The groups are shells around one centre, one inside the other: the same stretched ball of 6 dimensions in 9 sizes.
Some rows, each with its group after it:
[-50.9  12.0  -0.4   9.1 -15.5  10.8   1.5  -9.4  -2.0   2.0  12.8 -12.9
   8.1]
Q_642
[-21.1  31.0 -12.9 -25.7 -10.1  27.4 -11.1  -2.6  -5.6   3.6  -8.9 -14.4
  -2.9]
Q_752
[-42.0  18.0   2.1   2.5  -2.5  23.5  -0.6  -0.4  -8.7  16.5  15.3 -10.7
   8.1]
Q_752
[-42.9  18.9 -13.6  -3.5  -5.1  18.5 -10.9  -4.4  -2.3   5.8  -2.0 -15.5
   3.0]
Q_841
[-30.5  24.4 -15.0 -20.1  -7.9  13.8 -13.9  -3.6   0.4  -2.0  -8.0  -8.9
   3.3]
Q_323
[-55.4  14.9  -4.9  10.9 -12.1  10.0   0.9 -10.0   4.5   1.8  15.8  -7.3
  13.7]
Q_642
[-33.3  13.2  11.3  -7.7  -4.3  13.4  -5.2  -0.6  -8.3  10.6  13.2  -6.1
  11.5]
Q_731
[-26.8  21.4   2.8 -22.5   5.4   7.3 -12.0   4.9  -0.6   7.4   9.8   9.1
  18.7]
Q_841
[-37.6  12.4   2.8 -11.3   4.4  -2.6  -9.2   5.8  -4.2   5.3  10.9   6.3
  16.2]
Q_948
[-46.1  22.1 -15.4   0.8 -22.3  21.3  -4.9 -17.0   5.8  -4.5  -1.3 -20.4
   2.4]
Q_731
[-24.8  25.2  -9.0 -19.3 -28.2  27.4 -11.2 -18.0   1.3  -7.2 -12.3 -25.7
  -3.9]
Q_731
[-35.0  16.7   2.9  -9.5 -14.6  10.2  -4.7  -7.6  -0.9  -0.8   7.4  -7.3
   9.7]
Q_948
[-37.6  28.2 -11.5  -3.7 -25.9  32.4   1.2 -15.5  -0.7   0.1   0.8 -24.1
  -3.2]
Q_323
[-31.5  28.8 -11.1 -14.2 -27.8  26.4  -7.1 -20.3   9.3  -8.2  -3.8 -17.8
   4.0]
Q_323
[-32.8  27.0  -9.1  -9.6 -26.6  26.6   0.7 -13.0  -3.0  -2.8  -1.1 -21.4
  -4.2]
Q_841
[-25.9  27.3  -4.6 -16.9 -28.8  31.4  -9.8 -22.2   7.4  -5.5  -4.8 -22.0
   3.8]
Q_642
[-41.4  17.4  -3.9  -1.3 -15.2  14.7   0.6  -5.4  -7.0   2.3   6.1 -14.5
   1.3]
Q_976
[-33.8  12.2  -2.4 -17.9   4.5  -3.0 -18.0   3.6  -1.3   1.5   0.2   3.0
  14.3]
Q_642
[-45.4  21.6 -11.1   3.2 -12.4  27.7  -3.9  -9.9  -1.7   7.6   3.9 -20.3
   2.1]
Q_976
[-24.1  18.6   8.3 -22.7   0.8   6.8 -10.0   3.9  -4.3   6.5  10.1   5.8
  16.0]
Q_841
[-19.3  29.4  -9.0 -28.5 -12.4  19.2  -8.7  -1.9  -5.4  -0.8  -6.4  -9.0
  -0.8]
Q_863
[-38.7  10.6   8.9  -1.2 -12.4  13.0  -2.6  -5.5  -8.5   6.3  10.5 -13.6
   6.6]
Q_841
[-31.5  28.2  -2.0  -4.4 -35.6  42.4   2.1 -23.5  -0.2   0.4   2.0 -31.8
  -3.7]
Q_863
[-41.6  19.1  -3.5   3.8 -15.7  29.7   0.7  -7.9 -10.2  10.4   5.7 -25.0
  -3.1]
Q_323
[-51.4  12.7   0.2  14.9 -23.9  24.6   3.4 -16.4  -4.0   4.6  10.4 -27.0
   1.3]
Q_976
[-45.1  24.4 -12.1   0.6 -12.3  19.3   3.5  -4.1  -4.0   4.4   8.5 -11.4
   2.0]
Q_752
[-34.4  14.0  -4.2 -13.3   7.3   6.6 -13.1   9.0 -11.8  10.6   0.5  -4.6
   5.3]
Q_731
[-20.9  18.6   6.0 -25.5 -19.5  11.2 -14.3 -13.1   4.3  -7.6  -2.1  -8.0
  11.3]
Q_603
[-50.6  22.5 -13.5   4.0 -13.4  13.3   2.4  -7.6   2.9  -0.2  10.1  -7.7
   7.4]
Q_603
[-36.3  11.7   4.5 -12.3  -5.7   0.0 -13.3  -5.7   4.6  -1.9   7.3   1.5
  19.1]
Q_948
[-30.2  19.1   3.8 -11.3 -19.4  25.0 -11.0 -16.4   3.2   1.2   1.9 -17.7
   8.9]
Q_731
[-39.0  11.8   1.4  -0.8  -5.2  20.3  -7.6  -1.7 -12.8  12.8   3.5 -19.8
   0.9]
Q_976
[-31.0   7.4   6.9 -21.1  13.8  -9.1 -22.5   8.3  -1.7   5.9   5.5  11.3
  22.7]
Q_863
[-41.5  18.8 -11.2  -9.8  -2.0   2.1  -8.1   1.1   0.2  -0.2   3.8   0.8
  10.3]
Q_642
[-22.7  22.8  -6.3 -29.2 -14.4   5.9 -15.5  -7.8   5.2 -10.3  -7.3  -3.0
   8.9]
Q_603
[-49.3  15.3  -9.3  -3.2   7.6  -3.2  -9.6   3.9   4.0   4.0  11.7   9.0
  19.8]
Q_863
[-41.8  23.5  -6.2  -0.8 -23.3  25.6  -2.6 -18.7   7.5  -1.6   6.3 -17.0
   8.1]
Q_948
[-53.7  17.4  -9.0   9.0 -13.3  13.9  -0.5 -10.8   4.3   1.5  11.3 -10.8
  10.2]
Q_731
[-45.1  13.7   4.1   1.2 -10.5  11.7  -6.4 -11.6   6.2   2.9  14.4  -5.5
  18.5]
Q_948
[-38.3  22.4  -8.2 -11.1  -9.7   8.5  -6.0  -5.5   4.5  -2.5   5.7  -1.2
  11.9]
Q_948
[-47.5   6.2   0.8   3.7   0.7   7.0 -10.5  -0.5  -7.2   9.8   7.1 -11.0
   9.3]
Q_752
[-32.8  23.2  -0.2  -1.6 -31.2  41.8  -0.4 -20.5  -5.3   4.6   0.3 -35.4
  -6.1]
Q_603
[-36.2  10.4   0.9 -13.8   2.3  -0.3 -18.8  -1.2   2.1   1.9   2.7   0.8
  17.6]
Q_976
[-34.3  24.7  -9.8 -16.0 -18.1  11.0  -9.7 -13.7  11.4  -9.6   0.1  -4.5
  12.3]
Q_642
[-26.3  21.4  -9.8 -26.7   9.1   2.0 -14.5  12.8  -9.1   5.4  -3.1   4.7
   6.3]
Q_863
[-37.2   4.4  14.9 -11.0  19.5  -8.1 -15.8  12.1  -5.3  14.7  18.7  15.1
  27.5]
Q_863
[-52.7  21.9  -9.5  12.0 -30.7  24.3   7.0 -21.1   5.3  -4.1  10.1 -22.0
   3.1]
Q_603
[-49.0  14.5  -4.2   8.2 -10.2  21.7  -3.7  -8.6  -3.6   9.1   8.1 -19.0
   5.1]
Q_323
[-37.5  22.2  -3.9  -8.3 -19.3  18.4  -8.2 -17.3  11.0  -4.3   5.2  -9.6
  13.9]
Q_323
[-28.4  29.5  -4.2 -12.0 -21.2  35.8  -3.3 -13.8  -0.4   4.3   2.5 -20.0
   1.7]
Q_603
[-48.2  11.9  -6.7  -0.3  12.2   0.8  -7.1  11.3  -9.7  12.9  10.5   1.8
  10.7]
Q_841
[-29.5  19.9 -10.7 -19.6 -13.3  13.7 -17.5  -9.5   2.1  -5.1 -11.2 -14.5
   3.2]
Q_976
[-33.8  23.9  -6.1  -8.3 -40.1  27.2  -4.5 -28.8   9.5 -13.3  -4.7 -27.3
   0.7]
Q_752
[-29.4  21.1  -6.0 -17.4 -13.7  20.7 -17.7 -13.4   5.7  -1.6  -6.3 -14.8
   8.2]
Q_752

New rows. What belongs after each?
[-38.6  16.8   7.5  -0.1  -7.0  22.4  -0.8  -3.7  -7.4  13.7  15.8 -11.0
   9.5]
Q_976
[-44.3  12.0   8.3   5.9 -12.6  16.4   1.5  -7.1  -6.1   8.5  16.5 -12.9
   9.2]
Q_731
[-36.6  22.0  -5.6 -12.9 -12.5   8.2  -7.8  -9.0   8.1  -5.0   5.8  -0.6
  14.7]
Q_948
[-42.1  15.1  -7.7  -7.3   0.1   0.7  -6.4   4.5  -5.8   3.0   5.1  -0.9
   7.8]
Q_841
[-13.4  22.4   6.2 -34.6  -1.4  12.8 -18.1   0.9  -2.5   4.1  -0.4   1.3
  13.2]
Q_863
[-28.1  20.7  -2.9 -13.2  -6.7  25.1  -6.4   1.5 -15.7  11.7  -1.5 -18.8
  -4.7]
Q_841
[-54.2  12.6   0.3  17.4 -14.6  22.1   6.0  -8.3  -8.5  11.0  15.8 -21.2
   2.7]
Q_841
[-41.3  19.6   2.6   1.0 -12.5  23.6  -1.0  -9.7  -0.2   8.4  14.4 -11.6
  11.1]
Q_731
[-29.0  23.7  -4.9 -21.7 -15.3   6.7 -10.0  -9.7   8.5  -9.2   1.3   0.2
  13.6]
Q_841
[-40.1  27.4 -16.5  -4.0 -29.9  29.6  -3.8 -21.6   6.9  -6.8  -4.7 -25.5
  -1.5]
Q_731
[-20.0  27.6 -12.7 -27.8 -16.4  24.1 -16.3  -9.1  -1.2  -3.4 -15.3 -18.5
  -2.9]
Q_976
[-28.2  18.5   3.5 -11.7  -5.7  24.6  -6.3   0.7 -14.4  13.5   3.6 -16.4
   0.1]
Q_841
[-16.3  26.3  -0.8 -27.0 -23.1  30.9 -15.9 -16.9   2.4  -2.5  -9.7 -21.1
   2.3]
Q_863
[-26.1  19.4   2.9 -23.4   5.1   4.9 -13.2   5.5  -2.3   6.3   7.3   7.7
  16.8]
Q_323
[-48.1  20.1 -11.0   5.9 -15.8  24.8  -2.2 -11.7  -0.5   4.5   4.5 -20.6
   2.2]
Q_948
[-34.0  15.9   1.7  -8.3  -9.8  22.0 -13.6 -10.2  -0.4   6.4   1.8 -16.1
   9.0]
Q_841
[-45.7  10.7  -1.4  -3.3   5.1  -5.7  -5.0   7.4  -5.9   5.5  12.8   5.6
  14.2]
Q_603
[-43.9  12.4  -2.6   0.7 -11.9  11.5  -4.3  -5.6  -6.0   3.0   4.6 -15.1
   3.4]
Q_323
[-43.0  21.7  -2.8   3.5 -17.9  26.8   2.9 -10.9  -3.0   6.4  11.0 -17.9
   3.7]
Q_948
[-31.3  17.7  -1.3 -16.1   5.3   5.8  -6.8  10.8 -12.9   9.9   6.1   0.8
   6.3]
Q_752
[-43.2  14.3   3.9  -5.6   1.7   1.0  -9.5  -2.9   7.9   3.8  17.7   9.5
  26.5]
Q_841
[-40.3  29.7 -19.7  -5.6 -26.8  25.0   0.2 -15.5   3.6  -6.8  -3.2 -20.4
  -3.2]
Q_603
[-39.8  18.9  -7.5  -0.6 -36.1  28.8  -6.3 -27.1   4.9  -8.3  -6.7 -33.8
  -2.8]
Q_603
[-28.6  20.6   7.6 -11.7  -8.1  25.4  -6.5  -5.3  -4.7  11.3  10.2 -10.4
  10.1]
Q_603
[-42.0  18.3  -9.4   0.2  -4.9  21.9  -2.3   1.9 -14.5  12.4   2.4 -19.1
  -4.5]
Q_976
[-50.9  20.2  -3.2   9.8 -22.9  22.8   2.6 -19.2   8.2   0.2  15.0 -14.9
  12.0]
Q_841
[-39.8  11.6  -1.4 -10.2  22.3  -3.2 -11.5  19.3 -12.9  17.2  11.4  10.2
  14.6]
Q_603
[-33.8  13.8   9.2  -6.4  -8.6  16.9  -5.3  -3.9  -7.8   9.1  10.1 -11.4
   8.4]
Q_948
[-31.2  20.9  -7.5 -13.6  -4.8  18.9  -8.0   2.0 -11.6   8.0  -2.5 -14.1
  -1.9]
Q_948
[-35.9  21.2 -14.6 -17.5  -4.3   4.9 -15.5  -3.5   5.3  -4.3  -4.4  -1.6
  10.3]
Q_841
[-22.9  25.6   1.4 -21.7 -13.9  25.5 -13.3 -12.2   5.1   1.8   1.3  -9.8
  11.7]
Q_863
[-46.8  21.1  -6.1   8.0 -31.6  25.8   7.4 -18.7  -1.0  -2.6   7.5 -25.4
  -1.9]
Q_863
[-49.9  16.4   1.8   6.7  -5.8  13.2   0.1  -6.3   3.0   8.2  21.1  -2.1
  18.4]
Q_841
[-42.7   8.5   8.6  -8.2  15.5 -12.5 -10.5  10.1   0.5   8.6  21.8  20.5
  29.6]
Q_603
[-43.0  13.5  -5.6  -0.9 -19.1  14.8  -8.6 -14.2   0.8  -2.9  -1.5 -20.4
   3.5]
Q_642
[-39.2  23.0  -6.3   0.7 -21.8  32.5   1.4 -12.1  -6.7   5.9   3.2 -26.4
  -4.4]
Q_948
[-55.4  15.6  -2.0  20.7 -27.6  31.5   7.1 -20.2  -2.2   5.8  12.9 -30.8
   0.5]
Q_603
[-24.1  22.9  -8.2 -30.6  10.5   1.1 -17.5  11.0  -3.2   4.1  -1.3  10.3
  12.9]
Q_603
[-51.4  14.1   2.9  10.9 -16.6  14.7   3.6 -12.2   1.5   3.5  18.5 -10.9
  12.6]
Q_731
[-29.7  13.8   0.8 -17.6 -12.6   8.7 -17.5 -10.3   2.8  -4.1  -4.1 -10.4
  10.2]
Q_976
[-25.1  16.1   8.7 -24.8  14.7   1.4 -16.8  10.5  -3.3  11.7  11.5  14.2
  23.1]
Q_863
[-46.4  19.6  -6.1  -0.4  -9.9   9.6  -1.3  -6.5   3.9   0.6  12.5  -2.6
  13.3]
Q_323
[-46.5  18.7  -8.5  -3.0  -3.2   4.8  -5.6  -2.7   4.4   1.3  10.5   1.7
  15.3]
Q_731
[-24.5  23.6  -8.3 -25.0 -11.1  10.7 -11.2  -2.3  -3.2  -3.8  -6.4  -7.0
   2.4]
Q_841
[-32.1  32.9 -11.2  -8.6 -41.6  39.7  -0.5 -29.5   9.6  -9.6  -3.7 -29.9
  -2.3]
Q_863
[-44.5  11.2   8.7   4.0 -19.3  12.2  -1.4 -14.5   2.2   0.3  14.7 -11.7
  13.6]
Q_642
[-31.4  27.9  -9.0  -8.8 -30.2  36.3  -3.4 -19.8   0.4  -1.8  -4.6 -29.1
  -4.5]
Q_948
[-15.4  21.6  -1.4 -33.9 -10.7  14.1 -22.5  -7.6   2.2  -4.1 -11.3  -8.4
   8.0]
Q_603
[-32.5  23.0  -8.7 -17.8  -1.4   6.4  -6.8   4.6  -4.2   2.3   3.4   1.7
   7.6]
Q_841
